Every row belongs to one group in each of 4 separate groupings. Each group adds its own fixed numbers to the row, and there is some noise. The rows also spread widely along 12 directions, which tell nothing about the answers.
Known rows, each followed by its group in each grouping:
-34	46	20	-92	102	26	-24	312	-113	221	-223	-365	-47	-81	91	59	309	-152	-210	51	143	-10	-565	118	319	-67	-336	418	-499 => ludup Kogul tulo z_400
-166	-226	-200	196	-105	-344	71	301	-298	-304	-553	-68	70	-333	31	-453	-311	55	356	117	372	-88	-132	-159	42	55	52	125	-214 => Revo Fuz gamif z_400
-184	-154	-688	505	68	255	415	169	-166	343	68	-169	-313	213	276	178	-166	-174	43	-28	337	140	-452	-292	-556	49	-223	268	-51 => zizu fusuk gamif z_391
-163	-291	292	34	-226	-264	-432	8	-167	-431	-311	144	142	-512	24	-443	-251	394	155	105	53	-66	272	147	500	148	-98	-59	-274 => Mirib Fuz Faku z_707
130	-17	204	-300	58	158	-36	228	65	-384	-266	-356	268	-245	-356	165	141	330	-317	439	-12	451	-271	-98	371	-298	476	52	269 => ludup guz Faku z_391
297	448	624	-441	5	-172	-347	-423	91	-363	429	111	171	115	123	106	71	-409	1	-305	-169	-289	242	-40	189	-7	203	-478	-186 => kepu fusuk Duz z_707
-8	127	306	-90	-107	459	-153	-111	28	-329	334	-179	420	-146	-326	367	234	74	-303	97	-69	137	-240	-69	36	-398	241	-383	611 => taso Guso tulo z_391
-109	258	423	-34	-571	386	-251	-502	277	30	80	210	-4	488	269	-54	-18	58	-2	136	-242	92	1	133	-237	-113	-4	81	-119 => zizu guz Duz z_400
-118	-50	554	60	-254	206	-285	131	29	-592	-8	-334	458	-344	-141	151	26	30	-410	235	23	265	-306	-248	395	145	32	30	-285 => kepu bona gamif z_391
-174	-11	-212	126	173	186	190	282	-155	247	152	-368	-199	16	420	200	9	-364	-239	-58	219	59	-455	-92	-9	208	-402	495	-644 => taso bona Duz z_391
-130	-331	42	233	-176	-148	-62	164	-285	-285	-153	-206	306	-508	-327	63	100	86	-24	-281	80	-267	-29	-69	-20	-36	-140	-96	17 => Revo Guso tulo z_400
65	529	367	-369	42	-105	-7	-43	255	-21	74	51	-196	565	353	-282	-15	-425	-42	14	257	308	-25	126	70	302	85	307	-406 => Mirib Kogul gamif z_707
-52	-155	104	9	-186	25	268	-56	71	-297	-5	-69	49	-44	-111	-119	-330	252	262	80	34	-26	288	-42	-561	-107	496	-90	236 => taso Kogul Faku z_391
-65	21	-152	80	-33	268	-223	-168	-60	240	-120	474	-175	-23	219	-334	-81	451	160	100	48	311	410	564	230	38	-183	431	-107 => ludup guz Duz z_391
294	266	-190	-372	244	-236	60	6	-54	469	-143	-136	-307	380	-238	-181	363	-170	-118	131	-42	-202	-428	74	-128	-581	56	-269	415 => taso fusuk gamif z_391
-155	-163	10	197	-57	353	72	4	-39	-645	255	155	422	-422	-116	294	-349	241	99	-114	162	480	384	-183	14	284	343	-71	328 => Mirib bona tulo z_400
335	112	-58	-262	275	-83	224	-24	32	-185	208	113	148	-227	-131	56	-267	143	358	-159	58	-69	423	209	-46	-184	481	-143	232 => ludup bona tulo z_400
-291	122	-23	318	-300	405	-72	5	-175	-326	365	-150	329	-4	52	487	170	-360	168	-352	193	-5	-239	-236	-320	-16	-60	-72	174 => ludup Guso Duz z_400
229	141	191	-57	307	-11	-13	-61	140	-274	300	83	207	-89	-21	219	-268	19	-400	-95	75	492	235	36	254	348	208	-109	-9 => kepu guz Duz z_400
4	348	113	-1	73	59	-239	79	-104	7	200	-205	69	46	142	-45	110	-312	64	-70	99	-492	-551	168	85	-377	-216	-226	-102 => taso Kogul gamif z_391
95	-257	38	123	-150	55	-191	-201	-123	189	34	-80	-52	-292	190	109	-133	-52	-124	-26	-204	-469	-173	-148	158	-23	-442	10	-582 => kepu fusuk gamif z_400
111	106	380	-92	332	-389	-133	341	-112	-344	-175	-325	104	-242	123	-204	-238	-106	-546	345	234	304	-573	-71	731	159	-64	-268	-408 => kepu Fuz tulo z_391
-76	-170	388	152	-263	-453	-63	-44	-145	-290	34	-124	168	-192	-255	-342	-37	110	159	-230	-35	-527	188	244	-357	11	-123	-391	-93 => taso bona Duz z_707
80	-19	360	366	-258	-310	6	-132	-4	-234	97	-1	153	160	-341	-401	-267	486	4	83	-5	15	4	446	-473	-135	42	-744	558 => ludup Fuz Duz z_400
-247	232	45	0	-162	-2	-376	165	-154	-103	12	-246	125	-113	2	-179	332	-266	313	-247	206	-566	-308	312	-45	-388	-236	213	-218 => taso fusuk Faku z_400
-3	-127	319	-176	-408	26	-255	-587	-182	12	113	103	-60	-1	61	190	103	-142	74	-194	-537	-594	214	-344	-169	-195	-61	-574	41 => taso fusuk Duz z_391
-47	274	13	-301	6	55	-98	-213	-43	192	-233	181	-218	461	154	184	205	-434	-122	62	6	372	-163	-499	325	135	131	-53	107 => zizu Fuz gamif z_391
-12	205	-39	-179	156	92	-268	307	-217	-392	-220	-132	265	-339	105	134	86	-112	-1	220	166	228	-460	-125	632	-151	159	116	-93 => ludup guz Duz z_400
-43	-180	242	-7	-388	14	-222	-252	-66	-325	-268	380	54	-195	127	-360	-260	514	200	446	-167	99	149	25	86	-93	140	-267	118 => Mirib Kogul Duz z_707
125	339	-522	-11	724	69	176	493	-84	-99	50	12	-79	-15	184	-70	-268	-50	-6	87	686	573	-276	191	431	11	268	318	178 => Revo Fuz Faku z_391
-228	507	282	-277	-160	139	-177	-147	46	177	86	-61	-99	711	-79	61	639	-547	-230	-264	93	276	-128	-40	-127	102	-81	63	206 => taso Fuz Duz z_391
292	178	128	-316	100	-17	-150	-377	135	401	266	9	-87	188	-63	280	307	-383	-222	-580	-230	-353	287	27	37	98	-244	-7	-231 => kepu guz gamif z_400
258	50	-214	-541	93	34	308	-118	114	213	-234	-32	-202	183	-61	156	73	-99	57	23	-60	144	113	-293	-65	-207	483	262	220 => Revo Fuz Faku z_400
342	466	-42	-438	568	-12	188	2	300	354	385	-153	-174	490	3	178	200	-389	-380	-266	174	420	40	322	127	125	157	297	87 => taso Fuz Duz z_400
-213	-367	-54	79	-397	94	-93	-250	-309	-188	-286	324	97	-388	-53	54	-127	160	177	-10	-98	-60	258	-372	80	31	-15	-89	110 => Revo Guso tulo z_400

New rows. What belongs after each?
-234	158	-82	381	79	100	-503	347	-503	-390	28	24	209	-383	295	-15	-119	-41	-129	297	239	130	-866	-101	742	-56	-418	-470	-32 => Mirib bona Duz z_391
282	-147	-43	-55	-24	113	3	-487	6	303	228	216	-75	-16	-8	189	-71	66	-8	-196	-233	-340	271	-137	-109	-74	-100	-361	129 => kepu Fuz gamif z_707
87	202	280	-148	-137	-38	-102	-266	107	-33	293	-63	52	169	297	97	-30	-357	313	-493	-130	-453	197	106	-169	-43	26	0	-343 => zizu Fuz Duz z_400
-239	-66	42	354	-202	-115	40	-16	-198	-305	-32	122	31	-96	237	-151	-454	-16	180	62	199	38	-29	-180	-195	142	28	-297	-75 => zizu Guso tulo z_391
55	-57	-242	190	-64	-384	456	129	-91	143	-18	-241	-180	176	-80	-156	-196	-182	284	-227	218	-269	-11	25	-807	-9	23	-69	4 => ludup Guso gamif z_400
-356	-328	75	330	-437	159	-129	-370	-180	212	-121	320	-236	53	141	-20	-118	77	-46	-312	-36	33	530	-127	-107	530	-426	149	-202 => Revo Fuz Faku z_391
-173	132	-480	135	120	-105	-6	96	-263	536	-73	-45	-265	374	-132	183	570	-619	-191	-459	285	67	-306	-263	-185	243	-478	171	4 => kepu fusuk gamif z_400
-33	115	56	-184	-282	344	-236	41	111	-55	-163	-243	235	-13	-295	-3	481	125	-43	52	-48	14	-256	175	-17	-436	2	249	207 => Mirib guz gamif z_400
338	-178	-53	-447	363	-330	133	79	-178	80	-274	-217	-70	-320	-71	203	71	-179	-228	-94	-85	-166	-45	-314	453	-40	82	83	-333 => Revo fusuk tulo z_400
-7	59	344	15	-263	142	-225	-377	-150	-60	254	48	-75	22	440	121	-181	-226	-43	-162	-205	-348	-27	-169	75	51	-247	-228	-442 => Revo fusuk Duz z_391
109	187	-42	85	180	-349	84	398	-201	30	5	-519	102	15	-222	21	170	-308	-90	-104	238	-309	-732	45	-71	-227	-212	-308	-42 => ludup bona gamif z_400
-125	89	170	236	-450	84	-296	-345	21	81	86	209	-44	164	29	-337	49	180	126	-69	-81	-194	90	368	-365	-168	-344	-75	-48 => kepu fusuk Duz z_400
-99	16	30	13	-284	-134	-150	155	-46	-221	-473	-79	178	-58	-367	-368	243	286	32	324	113	222	-297	91	-54	-341	150	-71	390 => kepu Fuz Duz z_400
79	-296	-376	165	103	36	108	-1	-150	209	-19	86	-125	-167	-96	53	-30	282	16	-109	18	201	212	116	-78	59	-94	227	71 => ludup fusuk Duz z_400
144	-155	252	-301	-106	-131	199	-46	240	152	-252	-372	-200	120	11	19	21	31	-248	104	-231	-23	49	-74	-149	-20	161	320	-444 => zizu guz Faku z_391
-309	169	-335	340	-17	145	307	235	-73	212	-19	-259	-207	519	136	148	153	-474	-154	-194	415	277	-493	-296	-513	252	-208	227	-77 => zizu guz gamif z_391
-47	-118	-121	389	56	87	94	-57	-200	53	126	74	-29	25	163	255	-405	-50	-227	34	143	294	-195	-302	119	400	-203	-273	57 => ludup Fuz gamif z_400
229	-163	-83	-251	193	55	274	109	-20	114	-52	-468	-4	0	-377	421	340	-169	-456	-124	-6	179	-159	-396	-11	-33	168	171	93 => Revo fusuk gamif z_391
-65	-448	-73	224	-201	134	143	-293	-194	217	37	116	-178	-96	313	386	-297	-64	-376	-117	-179	213	173	-506	31	558	-320	139	-380 => Revo Guso Duz z_400
159	137	494	-187	-311	-178	-105	-195	103	-264	81	-70	193	82	-407	-260	69	213	147	-68	-191	-245	261	211	-308	-327	258	-557	426 => Mirib bona gamif z_391
-221	-388	-37	265	-58	439	-84	-23	-114	155	-32	-49	34	-179	-164	290	245	304	-564	-50	-2	590	34	-95	332	347	-414	224	101 => Mirib Fuz tulo z_391
153	-61	217	29	-119	60	133	-164	217	-258	386	-158	214	-104	-75	-59	-173	144	266	-521	10	-277	598	408	-501	-38	192	304	-213 => Revo fusuk Duz z_400
-155	-47	149	-20	-131	366	-98	64	130	68	4	-256	147	-3	-324	39	432	83	-167	-103	61	142	0	221	-20	-63	-79	554	1 => taso Kogul gamif z_391
-15	123	101	-99	-34	-261	-241	-99	-156	-345	-120	276	-58	-142	176	-282	-333	-62	289	94	67	-114	194	-125	144	-16	238	-323	-96 => kepu fusuk Faku z_391
190	-11	-212	-226	42	63	301	-300	-29	322	253	-51	-151	80	153	406	-107	-382	151	-286	-224	-453	124	-329	-329	-82	75	-92	-101 => taso bona gamif z_400
-24	-152	-233	173	269	-249	169	385	-288	-43	-69	-260	-70	-274	276	3	-362	-130	-170	205	173	32	-531	-143	195	148	-205	15	-449 => taso bona Duz z_400
30	71	342	-71	-226	-65	-46	-110	72	238	-81	-257	-25	342	-204	168	376	-81	-543	109	-249	198	-417	-66	27	-1	-193	-76	-20 => zizu bona Duz z_400
73	-17	32	-152	-65	-272	-33	-88	-10	667	-286	-84	-451	316	162	-163	274	-271	-533	226	-63	35	-400	-135	170	185	-568	264	-581 => kepu Guso gamif z_707
41	298	464	-167	-239	254	-273	-374	297	97	280	-45	146	398	-370	111	483	-135	-378	-253	-84	209	151	214	-104	11	-73	159	106 => kepu fusuk gamif z_400
520	245	525	-628	366	-627	189	346	302	-256	175	-796	181	-13	-345	8	144	-242	-296	-255	-20	-171	-31	311	46	-137	370	19	-327 => Mirib bona Faku z_400
124	188	-92	84	350	-193	31	309	-166	-126	135	-222	-43	-53	222	-57	-133	-138	-39	-43	237	-56	-442	124	35	-88	-83	-306	-46 => Mirib Kogul Duz z_391
-132	-311	8	-33	-10	106	112	160	-133	-86	-241	-316	99	-210	-138	454	170	-160	-384	58	7	394	-199	-631	337	329	69	307	-227 => zizu bona gamif z_391
-112	477	-53	-404	62	-94	-93	92	-255	-63	-188	-50	-72	145	177	-58	293	-618	428	-47	142	-475	-449	-280	-22	-458	197	-277	65 => taso Kogul tulo z_391
31	-400	45	325	-193	368	65	-352	67	173	271	-3	-20	-35	27	393	-251	175	-527	58	-200	249	71	-319	-97	326	-270	-2	-164 => kepu fusuk gamif z_400
-15	303	724	-652	-87	-4	-217	-113	191	-272	-98	-154	172	81	-109	-24	368	-272	-125	-93	-80	117	246	39	311	58	323	271	-221 => taso Kogul tulo z_391
94	18	-359	76	280	264	370	-70	-169	82	218	52	-226	216	319	441	-260	-230	-300	19	148	473	-195	-510	-99	218	111	-93	136 => Revo fusuk Duz z_391
-233	-400	-348	552	-84	139	11	121	-189	76	-161	109	-22	-362	-39	-205	-200	408	-49	97	238	217	-31	148	-109	119	-382	284	-147 => kepu fusuk tulo z_400
113	-45	-369	-297	428	-194	-32	356	-248	55	-352	-125	-69	-393	-157	-50	309	11	-50	-92	143	20	-75	29	435	-187	-2	92	10 => Mirib guz tulo z_391
-28	87	264	197	-81	-178	2	240	-21	-259	-131	-274	218	15	-282	-312	-53	272	-174	278	246	194	-487	310	-21	-190	3	-285	248 => ludup Fuz tulo z_400
410	100	-77	-91	312	-12	355	-191	178	-11	442	100	-111	137	11	-38	-412	66	136	-294	127	-10	535	204	-336	2	405	-30	123 => Revo fusuk gamif z_391
115	-32	-365	-20	434	-575	269	501	-112	-105	-191	-207	-32	-129	-381	-286	-154	89	-21	117	380	227	-122	225	-93	-101	313	-52	379 => taso Guso Faku z_400
246	197	-86	-368	218	-293	157	-129	16	190	-144	131	-218	297	-179	-182	-27	-32	-90	102	-78	99	136	-5	-74	-119	296	-307	380 => taso guz gamif z_391
146	-458	88	-80	-183	-268	162	-226	-121	-69	-88	-93	-135	-309	143	-208	-404	261	267	87	-346	-505	360	-85	-367	-187	176	-199	-254 => taso fusuk Duz z_391
378	262	24	-328	215	194	-121	-349	295	892	198	30	-248	505	-158	250	537	-63	-392	-229	-264	-18	-41	414	199	-220	-259	280	32 => zizu Kogul gamif z_400
-163	-6	-315	344	-143	525	114	-139	-97	84	346	47	125	-67	94	441	-4	-83	264	-295	55	-246	-174	-123	-416	-215	-116	-89	185 => zizu bona tulo z_400
-45	269	545	-2	-230	256	-336	-307	124	191	104	114	-31	417	112	-80	226	-97	-467	43	56	228	-227	213	352	254	-431	233	-316 => Revo Kogul gamif z_707
40	-126	-319	-331	78	-122	427	-54	-51	302	-176	-29	-322	116	58	193	-83	-221	83	-13	-75	18	201	-375	-272	117	245	280	-79 => taso bona Faku z_400
229	121	-283	-174	296	26	-159	-137	-22	518	62	176	-106	-16	-158	-48	231	60	-57	-204	-54	-240	89	459	233	-263	-248	150	118 => taso guz gamif z_400
278	36	69	-223	128	86	170	-6	35	-135	210	-168	-14	-133	499	317	-450	-143	-161	302	-156	148	-289	-341	242	35	158	-81	-390 => Mirib bona Duz z_400
